The same things were measured in two ways. Each way mixes the same 10 hidden numbers, adds some noise and spreads widely along 6 directions of its own, which tell nothing about the thing.
In the rows, zero is written as 128.
Some things both ways: the first way, then the second way.
[139 167 189 207 120 101 155 132 135 164 190 156 147 104 194 141 124 197
 182 121  98 153 102 155 100]
[135 113 124 103 100 128 150 192 137 143 134 136 116 105 151 112 114 150
 144 151 125]

[192 142 150 150  91  97 109 122 124 158 144 183 142 119 190 153 125  85
 186 129 123 119  90 166 171]
[124 122  93 114 110 114 116 175 155 110 138 110 166 138 210 113  98 109
 139 147 107]

[131  28 105 149 123 118 101 142 126 159  92 109 101  97 150 129 156 113
 101 175 134 149 125 129 131]
[ 78 144 242 157 200 124 157 116 120 117 125  47 152 199 180 161 157 128
 116 123 100]

[162 131 158  86 106 136  79 143 178 143 125 147 142  97 147 146 130 116
 156 117 108 145 129 123 143]
[142  85 130 145 126 160  91 125 130  88  66 183  89 129 166 123 106 134
 157  88  82]

[135 103 104  53  91 159  95 147 189 139  97 115 148 135 149 152 123 100
 133  87 100 112 163 120 120]
[143 130 184 147 156 169 109 140 157 139  98 129 131 120  81 130 105 154
  99  86 131]

[ 86 142 120 177 143 138  89 198 131 190 153  59 124 128 129  96 164 141
 137 140 137 165 150 131  81]
[ 95 111  93 136 120 118 160 161 112 139 110 116 122 134 173 107 116 179
 146 125 151]

[103  82 142 174 133 143 155 133 136 177 152  74 142  95 167  73 138  84
 116 171 105 138  93 145  82]
[ 67 105 166 143 143 134 152 138 133 116  94 112 157 116 146 129 141  96
 151 196 131]

[169 152 155 135 172 113 113 166 162 138 165 128 123  97 201 186 137 179
 151 103  76 158 150 150 143]
[139  93 170 120 105 136 108 123  95 132 104 107 110 161 142  92 114 140
 154 160 108]

[119 116 110 157 179 136 103 152 125 124 128 108 134 156 148 166 146 125
  99  98 121 146 174 160  74]
[175 150  91 149 162 140 135 114  75 127  69 114  68 168 100  80 175 102
 192 163 204]

[110 136 168 124 116 135 139 124 110 135 125 152 120 119 128  84 151  90
 133 139 113 130 115 162  91]
[115  80 199 148 124 127 106 118 136 125  99 140 127  94 118 143 116 140
 130 158 149]

[141  86  86 124 145 147 115 125 145 102  77  55 147 146 153 158 119  93
  65 162 138 142 137 156 150]
[105 125 137 146 121 137 181 127 109 116 118 142 133 136 138 122 192  88
 170 171 129]

[130 187 118 129 141 150 102 133 167 135 147  77 133 135 153 163 112 217
 136 104 138 154 151 122 110]
[144 133 150 152 131 167 157 155 114 154  96 122 109 159 115  98 133 178
 112  98 112]

[155  90 187 130 120 107 112 143 159 124 122 172 142  89 108 122 132 132
 146 134 158 136 109 125 135]
[118 113 115 154 184 155 118 122 125  95  83  85 124 155 132 113 115 137
 175 114 122]

[165 155 178 128 125 131 115 123 144 134 159 161 165 122 160 155 146 148
 161 114 114  95 107 162 118]
[151 109 159 104 138 144 153 187 143 133  91 133 112 140 158  98 130 161
 150 120 103]

[150 132 152 164 161 114 116 118 147 104 141 141 130 115 157 175 105 173
 128 106 131 167 142 135 108]
[166 135 108 154 161 153 110  86  71 107  37 123  80 165  82 119 134  83
 185 166 193]

[133 167 145 185  90 156 112 112  75 216 135 134  95  94 198  83 140 133
 165 150 129 201 116 142  71]
[105 112 147 112 144  87 154 154 128 183  89 109 112 164 195 130 162 167
  98 139 139]

[ 99 129 147 181  98 147 148 118 118 152 151 108 128  97 136  77 114 159
 131 162 136 170 116 120  75]
[ 62 100 199 156 146 123 163 162 156 127 118 124 176  76 137 164 123 154
 129 153 164]

[144 194 113  47 106 138  82 146 183 103 101  97 155 161 140 168 126  95
 133 123  93 104 141 165 201]
[116 129 120 176 111 159 132 114 105  93 120 151 124 132 131 112 140  96
 156 132 115]

[103 123 110 103 144 122  86 220 122 120 129 107 145 147 108 127 191  72
 105 151  80  96 171 184 155]
[ 89 114 171 135 118 109 170 137  79 113 145 109 109 134 164 132 122 151
 182 168 165]

[130 125 171 148 133 109 128 149 165 146 144 115 145 126 164 156 160 150
 165 110  94 127 102 138 114]
[ 93 139 140 141 156 150 118 143 117 128 102  93 138 167 159  86 117 109
 141 138 108]

[113 136 112 164 141 137  88 125 129 191 134 103 104 115 153 113 127 131
 128 131 153 166 134 133  81]
[167 104 193 133 161 126 105 119 144 148  76  87 110 161 116 167 122 174
  82 109 122]

[143 135 199 136  90  99 175 129 143  97 126 198 161 130 122 132 129 192
 158 118 146 105 110 163 137]
[155 142 116 135 113 162 168 179 140 147 147 117 141  94  56 111 120 170
 133 121 168]

[160 151 107 142  86 191 109 142 141 157 146  81 157 109 199 138 106 160
 154 110 111 184 169 106  80]
[ 79 132  93  85 151 115 202 195 129 204  86 108 121 123 131  93 151 175
 133 158 197]

[129  82  65 107 146 140  71 158 158  98 109  67 142 158 116 178 143 116
  94 128 137 109 165 128 141]
[162 114  94 157 113 155 141 138 153 107 137 145  76  90 101 113 162 151
 124  99 137]

[131 109 147 151 165 118 126 114 120  97 147 114 113 112 132 140 149 153
 119 151 135 121 103 144 118]
[113  91 177 174 149 142 126 124 159 103 138  81 126 115 117  90 175 133
 130 155 112]

[110 201 189 151 102 109 148  92 140 144 136 183 129 143 144 122 108 176
 172  90 134 144 103 152  89]
[155 136 164 131 156 149 130 159 163 132 125 117 154  90  72 128 116 154
 147 114 182]

Other things, the second way, with their names:
z_709: [101 129 168 178 183 143  66  90 133 119 108  44 140 163 113 150 101 114
  90 135 125]
z_377: [ 87 154  76 168 119 154 172 156  63 128 109 140 126 157 157  77 132 119
 191 145 150]
z_802: [132 144 172 162 117 143 130 116  96 103  84 168 138 156 158 144 125  75
 148 139 140]
z_504: [103  86 182 161 115 133 123 113 111 138  88 150 103 126 140 152 146 124
 112 159 104]
z_735: [129 123 138 113 106 156 140 167 132 109 143 157 135  50  73 135  63 148
 189 133 199]
z_283: [115 130 201 196 141 170 137 153 120 109 101 147 115 147 157 124 140 117
 104 115  76]
z_30: [163 118 166 178 122 160 145 182 157 125 120 161 137  64  79 127 134 149
 127 133 159]
z_856: [120 132 134 143 157 143 125 147 137 150 102 106 142 136 118 116 128 141
 129 129 142]
z_720: [112 123 166 121 122 125 178 196 120 119 124 132 175 142 198  99 113 163
 198 128 130]
z_700: [154 101 138 141 122 119 125 126 136 132 124 125 132 128 125 145 159 136
 137 138 121]
z_363: [116  91 204 155 162 123 118 111 124 113 111  94 140 128 123 180 120 150
 148 142 134]
z_31: [122  86  88 114  88 137 161 149 114 158  86 140  94 143 150 110 120 193
 115 112 107]
z_79: [ 97  91 177 133 144 134 154 153 116 122 105 107 110 114 141 114 140 137
 171 182 135]
z_499: [ 89 182 171 169 179 175 155 117  77 111 112  84 145 183 110 102 146  76
 169 146 140]
z_477: [ 79 146 131 155 138 138 177 156  84 140  99 122 146 150 152 114 140 102
 162 175 155]
z_310: [ 80 129 138 150 121 136 169 160 144 135 114 143 126 117 167 108 156 131
 102 130 138]
z_20: [ 98 125 186 137 127 128 164 160  85 188 108 124 116 147 140 114 129 186
 117 136 151]
z_877: [ 69 136 115 160 151 139 163 145 141 128 130 124 126 135 170 116 159 132
 112 106 116]
z_944: [140 115 134 158 134 134 142 145 101 119 107 126 130 133 134 109 138 153
 189 143 159]
z_347: [ 83 142 197 191 201 117 157 158 120 120  75  92 195 131 149 147 117 148
 168 148 226]
z_263: [132 127 116 140 131 133 134 131 121 128 132 118 107 144 145 125 143 132
 139 117 115]
z_810: [164 128 120 155 137 154 148 133 106 161 112  87  51 153  85 104 175 166
  95 130 126]
z_935: [104  94 125 112 116 129 179 161 125 122 118 138  94 103 151 102 151 152
 171 155 139]
z_275: [115 139 173 166 161 147 178 183 167 120 190  94 147 102 131 142 170 161
 128 105  99]
z_148: [198  90 121 160  81 164 130 129 139 115  95 179 107  95  69 139 135 155
 127 114 128]
z_610: [210 125  21  79  78 133 164 111  30 144  74 152  36 179  90 124 134 151
 216 147 176]
z_850: [172 146  84 185 118 157 152 127 107 130 119 128 101 133  76  94 202  96
 136 164 154]
z_487: [117 101 169  83 123 167 145 159 116 160  97  83  76 148 104 142  50 219
  88  96  87]
z_443: [155  67 193 154 109 124 126 153 189 102 145 186 131  22 100 144 164 140
 156 155 161]
z_353: [113 108 109 130 131 140 158 139 118 110 123 135 130 132 150 120 143 141
 188 122 113]
z_446: [122 157  92 114  86 132 184 178  64 157  65 167 121 169 170  84 106 131
 158 152 185]
z_771: [116  96 125 135 126  95 106 104  99 140 103 115 107 155 174 135 139 127
 143 161 136]
z_14: [ 82  79 245  84 152 119 141 138 115 146  82 128 117 124 145 171  84 189
 161 130 139]
z_839: [110  83 237 156 177 131 122 126 174  97 154  91 134  74 103 166 149 150
 154 145 133]
z_245: [ 91 129  71 182 197 154 134 124 121  98 104  58 133 146 123  69 163 105
 191 167 159]
z_980: [145  76 139 136 157 136 141 179 250 110 175  99 167  45 103 123 171 196
 129  91 117]
z_864: [139 136  98 207 121 141 107 135 122  80 124 153 158 130 163  99 125 108
 170 116 150]
z_998: [ 81 122 174 178  92 146 180 126  75 116 114 161 111 137 154 119 148 124
 135 150 137]
z_982: [126 134 101 141 162 138 145 138 112 139 100  94 122 155 121 111 166 107
 162 165 137]
z_542: [ 87 105 168 169 171 137 109  84 122 110  48  99 165 152 124 151 120 103
 136 155 155]
z_972: [150  86 125 185  73 131 127 129 130  91 150 172 103  42  94 146 128 141
 142 161 176]
z_303: [ 98  95 122 137 150 151 129 143 129 115 100  96 100 132 143  99 118 151
 146 137 101]
z_147: [ 76  87 186 108 123 111 124 125 132 118 114 106 139 113 160 146 118  99
 147 204 131]
z_342: [166 108 190 189 112 169 160 141  95  95 105 127  97 137 100  85 129 181
 153 125 146]
z_111: [128 130 147  82 175 105 145 135 144 131 128  69 136 152 151 160 145 123
 163 146 129]
z_835: [112 119 161 164 169 137 157 105 114 152 108  79 104 145  81 121 211 121
 124 173 146]
z_110: [ 69 139 161 184 130 145 163 158  66 119 116 120 137 164 186 105 127 113
 161 170 109]
z_46: [150 166 119 139 166 131 133 135  88 140  96  96 120 222 179 105 149 117
 150 110 109]
z_994: [125 128 151 169 150 159 137 138 123 100  96 142 126 117 121 123 130 126
 162 121 147]

Some of these things the first way, each followed by its name:
[159 119 142 135 123 130 130 125 123 105 134 167 144 120 170 162 124 142
 121 120  89 136 148 161 119]
z_443
[144 134  57  92 124 168  82 175 165 137 141  43 122 101 196 170 124 171
 109 147  61 158 194 119 158]
z_998
[105 149 154 131 130 127 112 145 150 163 106 108 135 122 115  85 129  96
 114 155 152 158 118 158 128]
z_353
[149 144 122 136 127 105  91 163 145 128 113 144 131 144 147 179 131 149
 137 104 139 151 162 148 148]
z_864
[154 149 147  74  87 128 137 110 173 106 107 158 140 119 164 154 100 136
 145 114  85 126 126 145 168]
z_499
[103 225  92 110 116 192 106 131 120 116 125  68 129 158 135 115  97 157
 115 112 139 175 187 132  83]
z_20
[136 150 146 106  82 149 127 112 147 144 145 136 145 107 162 119 124 145
 147 144  92 110 111 146 126]
z_283
[141 129 120 161 114 108 114 159 177 112 128  95 164 137 151 199 111 213
 126 134 124 150 149 131 160]
z_275
[125 194 215 145 130  95 136 156 122 193 112 202 122 105 136  71 141 112
 139 146 141 166 118 206 132]
z_610
[136  74 119 104 122 162 127 153 131 126  89  98 139 118 153 110 146  81
  83 156 108 137 152 156 119]
z_835
[139  99 103  99 121 152 102 125 148  86 104 117 147 139 107 144 108 109
  96 124 153 120 156 133 123]
z_994
[146 169 123  62 149 147  85 176 138 112 184 158 129 109 125 140 157 158
 128 121  94  64 175 170 142]
z_342
[ 86  94 161 137 133 115 126 156 115 138  95 145 127 127  79  64 157  66
  96 163 157 134 121 168 105]
z_363
[119 230 203 147 132 112 115 134 166 132 190 118 147 117 134 136 143 196
 194 128 102 134  83 135 129]
z_303
[139 101 118 166 140 148 126 115 119 121 153  97 123  87 148 116 104 144
 106 160 147 160 133 121  98]
z_935
[ 89 140 174 196 136 112 144 131 143 151 127  99 140 147 131 119 143 172
 141 120 155 164 103 137  68]
z_856
[156 107 112 147 120 117  98 110 137 146  87 129 131 127 159 145  97  71
 110 141 153 169 123 149 145]
z_111
[117 116 107 135 118 138 113 112 117 132  85 112 115 134 115  99 107  79
  97 150 181 156 128 146 121]
z_263
[171  87  65 152 138 154 125 134 147 129 122  84 133 103 205 169  70 154
  81 130 131 179 188 135 125]
z_850
[146 141 114 136 149 135 106 142 170 145 133  95 136 111 162 159  99 183
 111 126 140 158 154 136 132]
z_148
[157 127 134 119 108 146 115 137 118 163 129 173 132 100 150  91 114  87
 126 132 149 127 146 171 118]
z_720
[169 131 129 163 118 121 108  98 130 152  91 155 109 112 178 161  91 156
 129 119 175 196 141 136 123]
z_46
[147  70 114 122 104 134 133  89 108 125  74 153 114 120 151 113 116  67
  97 149 150 135 121 155 124]
z_802
[135 112 123  85 123 143  88 187 204 121 161  78 161  99 115 143 137 160
 144 129 113 104 144 103 150]
z_487
